There are 4 ways to turn a row about zero (a turn may also mirror it). The second row of each pair is the first, turned, with some noise.
Some pairs, each with its turn after it:
[-32   2 -29   8]
[ -8  39 -15  -3] | H

[-21 -67  -2  11]
[ 21 -20  20  60] | S

[11 15  1  9]
[-17  11  -4   4] | W

[ -1  -8 -30 -33]
[ 25   8 -37   7] | H

[-17   0  38 -32]
[-16 -36 -23 -26] | H

[-11 -17  -8  -8]
[ 10 -10  -7  17] | S

[ -1  30 -13  27]
[-34  18   6  12] | B

[-2 11  1 -8]
[ 0  9 12  3] | W

[-6 -9 24 -2]
[ 11   6  -8 -22] | W

[ -7  -5  12 -31]
[ 30   4 -16 -11] | B

[ 39 -12  19  -1]
[-31 -29  17  -4] | S

[21 -3 32 40]
[-21 -18  47  14] | H

[ -1 -15 -13  14]
[  1 -16 -16   8] | W

[-37  26  14  -1]
[  1  27 -30  19] | B

[-61   5  14  16]
[  3  12 -34  52] | B

[  2  -9 -17  38]
[-15  25  16  27] | S

[-18 -32 -21  -7]
[ -9  14 -33  23] | H

[ 7 -1 -6 48]
[-18  -2 -44  15] | W

[-3 53  1  5]
[-29  39 -16  -6] | B

[ 21 -30 -15 -48]
[-13 -47 -35  16] | S

New pairs. What belongs after each?
[19  4 14  0]
[-19   6   1 -16] | W

[-1  7  9 -9]
[  3   4 -11 -10] | B

[ 67 -12   1  -9]
[-56 -26   9 -28] | W

[ 53 -67 -30  -7]
[-52 -44  -8  59] | S

[32  2 35  3]
[-23 -21  27 -24] | S

[ -4 -18   3  -4]
[ 12 -12   1   6] | B

[-58 -21 -20 -18]
[45 14 -2 48] | B

[-44 -36 -15  11]
[ 47 -26 -23  15] | W

[ -7 -23 -67  -3]
[ 23  51 -31  33] | H

[ -4 -10  36  -2]
[  6 -17 -32  -6] | B

[ 17  13 -12  14]
[-21  16  -3  -5] | S

[-47  -9 -55 -20]
[ 47 -26  23  50] | W

[ 8 -9 22 23]
[-17 -25 -14  -1] | B

[-10   9   1   5]
[ 8 10  2 -5] | S

[ 16 -10  -7 -16]
[ 18 -10 -10  13] | H

[-15 -16 -12 -22]
[  1   2 -33   5] | H

[26 -4  2  3]
[-22  -8  -2 -10] | W

[13  4 21 43]
[-43 -26 -13   4] | B

[ 18 -62   4  22]
[  9 -67  19   8] | B

[ -2 -27  -3   6]
[  8 -22 -12  -6] | W

[35 13 10 -2]
[-18  -3   2 -33] | B

[-10  10  -3   2]
[-4 14 -4  8] | B

[  0   9  -4 -37]
[ 22 -10 -25 -17] | H

[  6   5  -4 -22]
[ 18  -7 -13  -5] | H

[-32   3  25  -4]
[ 37  -1  13 -12] | S

[-57   7  42   0]
[ 12   8 -61  34] | B

[12 56 17 -1]
[-11  17   1 -56] | S

[ 19   4   1 -30]
[ 15   7   4 -31] | B

[-27  -2 -13  -6]
[15 16  1 22] | B

[ -4 -10 -17   8]
[-2  9 -3 19] | S

[  2 -48   1  18]
[-21  -3  -4  46] | H

[  0 -67   8  -4]
[ 25 -54 -15 -36] | W

[ 21 -11 -47  13]
[-25 -38  -2  31] | W

[ -1 -34   2  11]
[-17  -1  -6  29] | H

[ 13 -13  29 -13]
[ -2 -36   0   4] | H

[-17  37 -11   6]
[  5  26   7 -34] | H

[  0 -40  67  17]
[ 16   3 -41 -67] | W

[ 23  23 -16 -20]
[  0  27  19 -27] | B

[  0 -12  -2  -2]
[ 8 -7  5  2] | B

[51 28  3  1]
[ 40 -16  39  -4] | H

[51 41 39 22]
[-60  44 -12 -24] | W

[10 14 37 53]
[-33  -7  58  -4] | H

[ 2  3  3 -4]
[-1  3  4 -1] | W

[  3 -50 -39   7]
[-13  -6 -10  63] | S

[56 24 -2 25]
[-64   8  -9   2] | W

[-31  27  -6 -30]
[ 30   7 -32 -23] | S

[ 48  17  15 -20]
[-10  -1   0 -57] | B

[ 15  18   3 -13]
[ -2  14  -4 -21] | B

[ 14  -5 -62  11]
[34 46 -3 30] | H

[  3 -59  17  -5]
[ 21 -41 -13 -41] | W

[ 30 -22 -31  42]
[10 25 28 48] | H

[ 63  19 -11 -15]
[-61  -7  27  -8] | W

[  8 -19   7 -12]
[ 16 -17  -1 -10] | B

[ 5  0 24 17]
[-17 -14  22   1] | H

[  1 -27   0  -9]
[ 18 -18   6   0] | B

[31 11 32 14]
[  1 -30  36  -2] | H

[-2 64 67 -4]
[-14 -40  36 -75] | H

